The same things were measured in two ways. Each way mixes the same 11 hidden numbers, adds some noise and spreads widely along 7 directions of its own, which tell nothing about the thing.
Some things both ways: the first way, then the second way.
[ 39  13  19 -43 -19  16 -12 -11   2   8  -5 -17 -39  35  -7 -15   2  10
 -21  -9]
[-15 -35 -32  12  24  18  -6  26  -6  -7  -9  -8 -21  -9  21  19  28  -4
  34 -12]

[-10  -2  -4  32 -10 -34  19 -13  64 -24   9 -44  21  21   3 -48  12  44
  25  59]
[-23  34 -24  28  11   2 -18 -10 -19  -8  15  23  21 -34  24 -23  18  26
   0 -24]

[  2   4 -11  35 -19  -2   5 -10  19 -14  20  16   3   6   3  35   4  -2
  24  -4]
[ 91  42  44 -50  -1   2  18  26 -16  -1  17  -7 -24  17 -11  -4 -19 -21
 -31  36]

[ 30  30 -27  -6 -13  -5   4 -22 -19  35 -23  28 -46  27 -31  10 -34  -2
 -39 -37]
[-20  21  28  24 -15 -18   3  43  34  34 -49   6 -31 -29  -2  -6 -49 -14
  51  -8]

[ 10  -3  -1  21  20 -31   3  -4  -4  18   2 -18  26  -5  22  -1  -6   1
   9  43]
[-23  11 -25  -1  -6 -53  -3 -14  -4 -14  -6 -13 -50 -18  23 -44   2  11
  -2 -10]

[ -3   1 -35  52  10 -29   3  -4  27  17  20  -4   0  44   4 -15   3   4
  -3  11]
[-54 -42  -9   8 -17  14 -30   7 -30  31 -19  -6  14   7  12   6  10  51
   3 -36]

[ -6 -33   2  19   1 -18  69 -12 -11  -4  -7 -55  14  -7  23 -24   5 -37
   7   0]
[-22 -36 -28  39  14  33 -19  -3 -57   8  -1  -9  36  47  -3  11  23  46
  11   4]

[ -2  15  -8  29  40  -3   1  22 -19  14 -35  61  13 -12 -35   7   3  -2
 -18  13]
[ -1  12  16  34  22   2 -13 -18  15  -5   0  -9 -44   7  19   2  20 -18
  -1  43]

[-10  43  16  16  -2   7  56 -26 -21 -26 -19  23 -26  -4 -42  65  11  -4
 -54 -29]
[ 27  23   3  -7   7  -2  16  14  30  -8 -28 -18  26 -47  14  27 -25 -18
  34 -34]

[ 12   4 -18 -37  -1  25 -13  14   6  16  -3  -4  -9   6 -11   3 -16   6
   5  -5]
[ -7  34  -7   8 -12   1  -9   1  -5   4  33  43  29 -41  12  27  41 -36
   5  10]

[-11  19  13 -25   8  13   9  -2 -29 -13   5 -25   6 -14  14  30 -29 -12
   1  -6]
[ 51 -19 -15 -24   9  -5  19 -27  -9 -30  28 -37  45   6  17  -4  20   3
 -49  -6]

[  3  31  24 -11  -7  44 -11   8 -12 -34  -2  39 -18 -18  -1  30  18 -10
 -17   2]
[-34 -37 -19  20 -34  -7  -4 -23 -21   8  11   2  43   6   8   9  -2  36
 -12 -17]

[-14  28  -7   3  -4  -3  -5  -8   1  -1   6  24 -13  15 -20  29  -3   1
 -24 -29]
[-26 -28  35  -6   1  39 -10   6  22  29 -13   8  10  -3  -4  61  -2 -20
   5 -26]

[-16 -24  -5  10  22  -2  37 -11 -32  29  -2  17  13 -45 -26 -15  19  -9
 -22 -21]
[-20 -19 -14  37   6  12 -21 -20  -7   3   0  -8   1  36  -8 -17  -1  20
  26 -21]

[ 10  -2   7 -27  34  14   2   6 -27  16 -25   3  10 -23 -15  18 -12 -15
  -4 -12]
[-23 -31 -22  -2 -35 -46  20 -17  21  -3 -13   3  37 -28 -10 -31 -52  33
 -16 -21]

[ 32 -35  30  -1  46  -4   6  18   9   6 -22  10  37 -28 -22 -31  28   5
   1  20]
[-55 -24 -15  36 -10  14  -8  -1  -1  -2  -2   3  33   8  -7   1  12  10
   9 -13]

[ 19   8  28  -4   1   2  35 -21 -17 -16  19 -27 -10  -2  -2   1  -2 -11
 -17  10]
[-11 -32 -33  15   2 -11 -19  22 -13  17 -13 -21 -27  18   3 -23  16  -2
  20   7]

[ 16  18  27 -14   3  12  -2  12   5 -23 -17 -15   3  10   0  -4  -3  13
   9  44]
[-32 -11  12   5   4   6 -18   7   2   1  15   2   8 -52  46  50  64 -27
 -25  -4]

[ 27  17  -6  10  -3  18 -49 -12  12   2  -9   7 -31 -25 -20 -23  -8  34
  10   5]
[ 39  41  17  20  -6  10   2 -10  44  -1 -15 -26  -4  51 -29 -26 -30 -12
  32  38]

[ 12 -61  32 -19  32  21  30  41 -19  18 -20   8  51 -17  -5 -24  57 -23
  22  19]
[ 29  41 -43  27   4   6  13 -21 -34 -12   2   9  52  -1  -4 -18 -20  33
  39 -14]

[-24  -3  10  -9  -7  26 -17  14  -2 -21  19   8  -2  -1  24   2   4  -2
  11  -6]
[ 19 -24  -2   5  36  11 -20   4 -14 -19  10 -20 -21   5  15  -5  45  -9
 -13  13]

[  6   3  -3  -2 -17  -3  11  -7   6 -10   0  -9   9   5  20  28  -8 -36
  12  11]
[  9  12 -65  35 -20   8   6 -11  -9  29   0 -11  70  51  -9   0 -25  23
  56  -5]

[ 11  60 -37  26  26  -7 -43 -17  18  16  32  48 -18  15 -24  30 -16   9
 -30 -20]
[ 73  27 -27 -15 -13  -1  22 -29  33  -7  19   2 -41  18 -16 -23 -23 -37
   6  43]

[ 13  16  -7  50  -3 -32  18 -37  44 -13  16  -6   3  -3  -8 -26  21  12
  -9   5]
[ 58  43  -3 -16  -2  10  45   0   9 -10   1   1  14 -19  -2  -1 -26 -16
   4   1]

[  3  -9 -15  11 -22 -12 -29 -18  55  -9  30 -38  -6  36  45 -52 -12  30
  35  53]
[ 23 -29  -6   7   4  -3 -14  38 -19   7  12 -16  -3   3  17 -20  16  -5
   8 -20]

[ 19 -12 -12   7  14  -4 -45  13  39  11 -10   6  18   8  18 -23  10   2
  20  35]
[-64 -17 -51  17 -28 -55   3   0   9  -6 -10  23 -12 -40   7 -34 -11  25
  14   1]

[-51  14 -19  21 -44  -7   7 -25   7 -28  13  -7  -3  -7  64  51 -12 -21
 -10 -21]
[ 28  19 -25 -19  13 -20  10 -21 -13 -66  55  19 -30  -4  13   7  38 -13
  -9  44]

[  7 -32 -23   4 -16  41 -76  32  31  12  -1  12   4  -4  33 -13  26   3
  59   4]
[  1  19  29 -12 -10  -6  -4  20   4   5 -28  14  14 -33 -12  29 -13 -15
  27   0]

[  0   5  43 -12 -27  13  62 -37 -30 -35   3 -42 -19 -42   1 -36  10 -10
 -16 -13]
[ -5 -27  50  13  18  21  -3  17 -14  21 -19   2  -6 -14  -5  25   0 -17
 -23  -9]

[-43   0  28  14 -19 -15 -15  18  27 -42   1 -10  23  52  41   3   5  14
  21  33]
[-33 -17   7 -12  -5 -15  -1   8  25 -10 -27  -7  30 -46  17 -12 -24  47
 -12 -41]

[-15  20  41 -56 -17 -10  13   6 -25 -16   3 -14  -4  34  17  -5 -28   9
 -24  33]
[-31  -8 -13  39   5   5 -22 -11 -19  14  14  -3  11  48  -5 -25   7  21
  14 -17]

[  5  29  -7 -12  -6  46 -23   9   0 -10 -11  25 -34   9 -13  27   5   3
 -10  -9]
[ -1 -23 -43  29  -5  22 -19 -21 -23  -6  20 -13  56  24  15  21  27  32
  23 -12]

Other things, the second way, with their names:
j316: [ 13  25  12 -43 -13  -6  24 -12 -15 -16  40 -15   6  -4  37  47  58 -34
 -28  -4]
j782: [-18 -32   9 -13  21 -22  10  13 -23  12 -49 -26 -42   3  -8 -48 -46  39
 -12 -46]
j865: [  9 -23  -8 -25  -1 -19  11   6   6  16 -23 -21  30  -2  -5  -7 -25  18
 -19  -8]
j315: [-55 -17 -10   8 -31 -17   3  23  20 -10  29  17  43 -21  19  19  36  -7
   2  -4]
j73: [ 19  46   2 -10 -25  -4  -5 -15  -4   5  29   1   6  26   9  13  27 -22
  19  11]
j678: [-25 -43   0 -14   9   9 -13 -16 -49   4  27  16  -3  11   1  27  37   3
 -48  -8]
j265: [ -9  -2 -40  -6 -28  17  -2 -29  -2   2  46   4  50  50  13  11  19  40
  -9   7]
j194: [-26  28  -8  30   8  26   0   4  -9  36 -43  11  -8  21 -29  -5  -4 -20
  56  -8]
j116: [ 19 -24  31  10   5  36 -26 -24   0  23  -1   8 -34  34 -20  19 -14   6
 -18  41]
j607: [ 22  19  26 -20 -10 -20  26  12  29 -16  13  13 -15 -38  -6   1   1 -56
 -22  20]
j364: [-45 -35  12  21  10  -8 -35  -2 -16   5 -16  37 -49 -19 -24   9  -7  -3
   4  14]
j518: [-53 -31 -21  12  -9   2  -8 -15  12 -15  16   2  18  10   8  17  28   3
  11 -27]
j126: [-44 -10  55  -5 -45  44 -19  10   4  30   8  50 -18 -12 -11  72  -1 -16
   6  -6]
j411: [-30 -32  21  11  -4  46 -22  16 -13  35  -6  11  26  12  -7  47 -10  13
   9 -36]
j146: [ 55  -6   9 -21   1  27  28 -18  13   9  -5  -8  26  26 -35  -5 -45  -3
 -26   9]
j978: [  8  -8   4 -56 -14  -3   8  19  37 -23  24 -27  29 -12  35  24  38  -4
 -26 -11]
j173: [  0  -8   5  10  -4  32 -24 -15  -9 -27  52  24   4  33  -3  36  41  -3
   2  28]
j957: [ 10  24  26 -31 -38  22  15 -40  36  -5  35  45 -16   8 -22  29 -29  -3
 -34  39]
j52: [-47 -50  -8 -32 -25 -21   7 -26   3 -12  -1  -1  25  -5  -5  -4  -4  47
 -54  -5]
j106: [-67  10 -31  48 -26  -9 -27 -33  16  -8  16  29   4 -44  29 -16  20  21
  10 -24]
j127: [-11  17 -14 -28  -4 -47  23 -15  43 -38  -6   4 -31 -64  26 -33 -21  22
 -31   5]
j310: [-25   3 -25  36   3  10 -12  -8 -28 -17  11  23  -8  22 -16 -26   6  31
  14  28]
j882: [  4   6  31 -15  31  26  -8   1  21 -10 -15   8 -57 -47  13  31   5 -22
 -18   1]
j618: [ 19  -1   8 -41  -7 -22  32  24 -17 -11   6  -9  12 -13  10 -11 -16  23
 -32  -6]
j534: [ 64  35  -6   8  -2  -7   8 -13  23   3 -16 -12  -2 -23   5 -22 -46  -5
  24  -7]
j944: [-33 -41   4  10 -11   0 -52 -18  -9  23   7  18 -78   2   6 -26  -9  22
 -25 -10]
j710: [-21 -15   9 -17 -13 -25   8  16   7  27 -26 -27  27   0   5 -22 -45  31
 -11 -57]
j24: [-20  -8   5  16 -25  -7 -18   3  16  -8   6  42  26 -30 -23 -24 -42  33
   6 -13]
j190: [ 10  -2 -41  17 -13  14 -28 -24  -4 -12  42  39  -6  13   2  -5  -8  41
  12  24]
j53: [-20  41 -25  20 -45 -30   1  -1  29  19  25  27  25 -56  39  -9  13  -6
   1  16]
j404: [-18   0   1   6  -6  18   3 -24  30 -22  -3  -8  47  -5  -4  16   3  12
   0 -13]
j515: [  0  -3  10  11  47  -1 -23  28 -12 -41   8  -5 -42 -15  22  12  34 -15
  29  -4]
j561: [-37   4  28 -33 -11  -9   8  14  -4  34  -4  40 -29 -17 -10  17   1 -19
 -37  23]
j269: [ 23  12   8 -18  11  -1  18 -15 -35 -14  -9  28 -31   5 -31   8 -36  10
   1  23]
j828: [-38   3  14 -11 -52 -23  -6  29   7 -13  25  36  74 -21  -6  16  -8  20
  13 -23]
j420: [  1 -17 -27  22  40 -15 -19  15 -17  15 -36 -33 -48   3  15 -19  11 -12
  27  -7]
j970: [  4   7  -9 -23  -2   2  -9 -18  27  -1   1  -8   0 -18  17  10  21 -14
 -10  -6]
j251: [ 21  24  13  26  27  43 -13  -3 -16   8  -6  -1 -24  43 -18  29   9 -28
  47  13]
j104: [ 41 -28 -47   6  39 -16  30  -1 -13 -33 -20 -57  10  29  -1 -39  -5  14
   8  -3]
j544: [ 13 -14 -10  -7   5 -46  14  15 -12  19 -53 -37   3 -28  15 -23 -48  28
   0 -28]
j980: [-33  -4   5  -1 -33 -25 -11 -10 -26  23  -7  16   0  -3  -1 -15 -24  36
  -2 -30]
j8: [ 10  -4  13  -5  34 -27   4   6 -17 -16 -26  -9 -18 -60  18  -5   2  -6
 -16 -19]
j156: [ 31   1  15 -22  -1   7  27  25  22 -45  29   6  31 -19  -4  25   8 -30
  -1   3]
j556: [  5  15  -5 -11 -47  51 -13 -37  -9  25  38  30  13  48  -7  34  22   9
   1  18]
j499: [-34 -19  10 -12  33   3  -3  10  11  -8  -6 -12  17 -19  15  32  34 -24
 -13 -44]
j459: [ 33   5  20   3   8  -1 -18  -4 -39 -29  13  16 -27  13 -18  -3  10   8
   8  36]
j789: [ 15  -2  -9 -17   9 -24  30  11  -7 -18   8   3 -12 -21   3 -18  14 -16
 -30  26]
j552: [-44 -11  66  -9  13  25 -20  34   2  16  -5  25 -25  -7 -10  52  19 -33
 -11   0]
j89: [ 13 -28 -18  -4  38 -15   8   3 -36  -5  -7 -34 -26  17  11 -33   5  17
 -35  -1]
j417: [ 13  -6  31 -33   3  -6  24  41   3  31 -27  -9  41 -12  -7  24 -24 -11
 -12 -17]
j102: [ 17  31   9  42 -10  24 -18 -15 -33  15  26  16  32  28 -11  10  -6   5
  12  12]
j938: [  7  21 -11  17  17  16  -1 -28  -8  11  -5  -4 -28  51 -23  -5   2 -16
  11  31]
j945: [ 15  16   7  16  -9  -7  36  12  -1  -1 -18 -39  57  26  -4 -16 -22  16
  13 -15]
j850: [  9  39 -16 -17 -30  -6  19  -7  39 -23  24   1  -6  41  -6 -19   2  -2
  33  22]
j238: [-21  -1 -11  42  -9  19 -22  -1 -26  13   1  32  14  11 -24  15  -7   7
  41   3]
j615: [  0  31 -12  35  -3  31 -31  -2  23   8  -6  -9  -8  -8  32  26  18 -10
  76 -29]
j105: [-31   8 -14  65  -5  54 -12 -13 -18  -2  15  16  32  33 -16   3  17   9
  25   4]
j294: [  1   5  39   0  18  22  -3   7  -2  24 -22  -5  11  18 -16  19 -18   2
  -7  -3]
j660: [ 29  21   3 -39  10 -33  57  -1  -3 -36  -2 -35  20 -27  27  -3 -11  15
 -39 -12]
j278: [  6 -41 -25  48  10   9 -12   9 -42  11  -5  -3 -19  48 -27 -39 -15  17
  16  19]
j792: [ 36  -2 -10  -1  18  10   9  -3 -36   3 -11 -16  10   9  -3 -11 -17  17
  -2 -20]
j200: [ 24 -10  16 -23  18 -14  42  33  21 -18 -34 -34  24 -48  18   0 -31   4
 -10 -38]
j232: [-18  35 -42  -2   1   0   1  -6  18  -8  -6  -7  15 -16  19  -4  21  -1
  37 -24]
j147: [ -8   3 -25  10  24  15 -10 -25 -23   0   0  -2 -27  -2  19  14  39  -8
   2   0]
j493: [-20 -43  20  -3   6  17 -31  -7 -11   5 -11 -13   0  16  -2  17   1  27
 -14 -17]
j886: [  7 -30  14   8   2  12 -16  23 -26 -10  26  11  33   1  -6   3   0  12
 -15 -23]
j460: [-16 -12  -2  33  11  10   5 -16   3  15  -9  -5  12 -17   8   9  16 -27
  -7 -14]
j96: [-36  11  51  -6 -18  -6  -2  21  24  32 -20   9  23 -16 -12  36  -6 -38
   4 -21]
j138: [-40 -38  -9  -5   1 -25 -24  -4  19 -41  20  -3 -30 -22  33 -11  27  28
 -13 -15]
j489: [-12   4  27  -6 -23 -30 -19  20  15  21   4  18 -43 -20   2  -8 -13 -19
  -7  16]
j846: [-10 -11 -12 -18  -1 -30  11  -3  26 -14  -2 -20  -2 -45  41 -29 -16  32
 -33 -38]
j371: [  4  -6  17   3  26  56  -4 -33 -14   3   3  -3  -9  40 -15  38  28 -13
 -25  27]
j599: [ 19  39  12 -12  -8   8  15  -8 -21   5   8  32 -40  36 -44   3 -10 -32
  21  42]
j670: [ 42  26   8 -21 -39   5  12 -21  17 -13  19  30   6  16 -36   9 -36   4
   0  58]
j869: [-43  -1 -59   2   5 -55 -13  -3  37  -4 -22 -11 -22 -34  27 -31  21   7
  23  10]
j664: [-39 -35 -16  -4  39 -18 -12  -7 -28  12 -44 -36 -28   4  13 -23  13  22
 -13 -33]
j507: [ 11   3 -61  25  35  15 -14 -15  16 -12  10 -12  11 -17  36 -16  29  19
   5   7]
j357: [-13  -6   0  53   4 -10 -15  14 -28  29 -19  19  11 -21 -13  -7 -12  -8
  19   8]
j723: [ 32  12  -2   8   3  13  12 -25 -53  13 -17  16 -19  27 -36  -7 -37  17
   4  24]
j642: [  0  35  14  -8 -19 -25  14  23  25  -8 -11  -7  41 -14  -2 -12 -13   1
  19  -5]
j511: [-14  47 -39  22   5  33   6 -17  16  -4  -4  -1  23 -13  27  14  24  17
  21  19]
j239: [-36  -8  11  -2   7 -28  -1   8 -11  19 -29  17 -19 -34  -5 -32 -35  30
 -21 -19]
j807: [ 13 -15 -30 -29  30   7  -4   0  30 -34 -13 -52   9  15  24  -3  30  21
   9  -5]
j159: [ 22  28  11  -4  36 -23  16  37   9  21 -35 -12 -18 -36   7  -5   0 -53
  12   2]
j283: [ 26  21  21   8 -19  -5  -5 -10 -50  14   9   9 -36  39 -12   2 -10   4
  12  32]

Some of these things the first way, each followed by its name:
[ -5  11  27 -20 -18   6 -15   5  -2 -21  26 -32  11  -6  29  -4   3   3
  14  16]
j664
[-17 -12   8 -15 -18  27  28 -22  -5 -11  -5  -2 -19 -29 -29   0  12  14
  -8 -36]
j24
[-11  18  29 -31   3  40  33  19 -30 -21  -1  79   1 -31 -53  42  27 -25
 -48 -34]
j159
[ 38   1  22 -26  12  10 -10 -15   1   9   8 -35   2 -28 -23 -30   2  11
  21 -11]
j146
[-18  15 -36  28  24 -20  -1 -11   2  16 -12   1  -2  -5 -12  23 -26   0
 -18 -38]
j404
[-16  18  -4 -21 -20 -22  -8 -20  32 -15   3 -45   3   8  16   4 -24  30
   0  18]
j499
[  6 -29  36 -33 -39  29 -35  13 -15 -12  34  12  13 -30  54 -10  43 -26
  21 -11]
j599
[  3 -36  18  -9   6 -19  18   4 -18  13 -10 -37  21  12  12   6  -9  -2
  25  19]
j978
[-16 -21   0 -39  -3   9 -13  23 -14  13   7  -6  22  21  12  16 -27 -22
  42 -25]
j507
[-30  22   0  29 -28 -13  31 -24  14 -49   8 -23   3   2  38  17 -15  -9
  10  23]
j102
[ 12 -41   0 -17  13  31  15  13 -22  23 -29  52   7 -62 -36   0  23 -22
 -13 -32]
j315
[ 69   6 -19 -19  30  46 -34  16   0  51 -21  26 -20 -30 -56 -31  36  13
   0 -14]
j723
[ 10  15  16 -58 -18  40  -4   2 -21  -4  11 -14 -14 -22   1  16  -2  -5
  -6 -13]
j678
[-10 -10 -31   7   3 -27 -15 -15  29  11 -11  -6   1  18  21  23 -25   1
 -10 -24]
j156
[-31  -4  -4  61   0 -58  55 -18   7 -22  -9  -1  44 -10  35  38  -3 -33
  -7   8]
j660
[ -1  -7  15  -3  51 -11  45   1 -35  14  -8   8  30 -39 -25 -11  -1 -26
 -25 -11]
j460
[ 15 -23 -16   6  33   6  11  16   1  29 -20  12  17   0 -14   4  14 -15
  -6  -7]
j238
[  5  -8   7   4  15 -13   4  -9  12  -6  -3 -24  17 -14  20 -15   0  -8
  -5  13]
j104
[ 18  -3  -5 -45  20  14  45  -5 -61  50 -34 -26 -15 -27 -50  16 -25 -22
 -19 -25]
j869
[ 37 -39 -18   1  -9  12 -29   4  30  31  -9   5  10 -21  -7 -31  16   9
  44   9]
j618
[ 18  -5 -41  41  33 -15   1   5  37  32 -35  25  -1  -3 -53 -10   4  32
 -14  18]
j642
[ -6  20  20 -25 -18   8  60 -15 -26  -7 -39  -1 -30  12 -33  35  -1  20
 -61  -5]
j515
[  2 -14  16   7  34   1   3  35 -37  33  21  36  23  26 -17   0  30 -21
  -9   1]
j556
[-31  21   3  25   8 -32  -5  10  16 -25   2 -31  15  71  32  21 -20  17
   1  44]
j493
[ -2 -25  -2  18  22 -34  12   4 -22  43  -6  35  15   6 -17 -10  13  -6
 -36   0]
j850
[  4 -30 -12  35  20   7  -2  -7  -7  29  30  19  21 -47 -20 -11  25   4
  36 -11]
j944
[-24  21   3  -3 -13  18 -10  11   0 -29  14  21   5  18  12  56  -8 -23
   6 -14]
j865
[  8  18  -5 -15 -41  23 -11 -16   1 -12   6 -11 -24 -14  16 -18 -24  -5
  30  10]
j53
[ 10  -6 -44  -6  -5 -10  -1  -7  21  35 -12 -13  -9  12 -14   2 -31  -6
  11 -18]
j417
[-14 -45  13  10  12  42  39  18 -45   8 -18  14   5 -42  -5  -6  48 -19
  -4 -17]
j459
[-16   0  -1   4   6 -29  39  -5   1   7  -3 -11  18  16 -15  -6  -8  -3
 -12   4]
j239
[-41 -15   7   9 -24 -10  20  -4  -7 -19  13  20  15  -8  20  33   4 -20
  -9 -34]
j552
[  6  30  58   9  -2 -15  47   5 -13 -44  -8   8   6  29 -19  16  24 -11
 -28  -2]
j511
[  1   6  18  -7 -16  -1 -36   5  37 -31  19  -9  14  13  45 -25   4   0
  17  27]
j789
[ 11 -15  32  -3   9 -25  30  -7  -6   8   7 -18  18   3  -9 -30  23  13
 -11  21]
j782
[  8 -32  -4  37  43 -10 -16  20  10  17   7  15  49 -38  -6 -29  35 -12
  28  -3]
j371
[  1  -7 -19   0 -30  32 -32  -1  -2  17  22   9 -16 -26  19 -20  19   2
  23   0]
j980
[ -9   9  11   7  28 -44   7  17  13   6  29   9  25  62  11 -22   6 -10
 -46  12]
j194
[ -1   7  15  -9 -26 -41   2 -17  27 -21  12 -72   8  72  53   1 -31   5
  26  34]
j411
[-21 -21  19 -28   7  12  47   9 -58  13 -24   0   3  -5  -3  32  -2 -24
 -26 -23]
j173
[ -5  26  41 -15 -18   2  21  -7  -5 -48  17  -5   9  -1  20  24   0 -11
  -8  14]
j89
[ -2   4  -6  -5 -30  -6   6 -15  13  -6  23  -3   1 -14   1  -3   0 -14
   5 -19]
j561
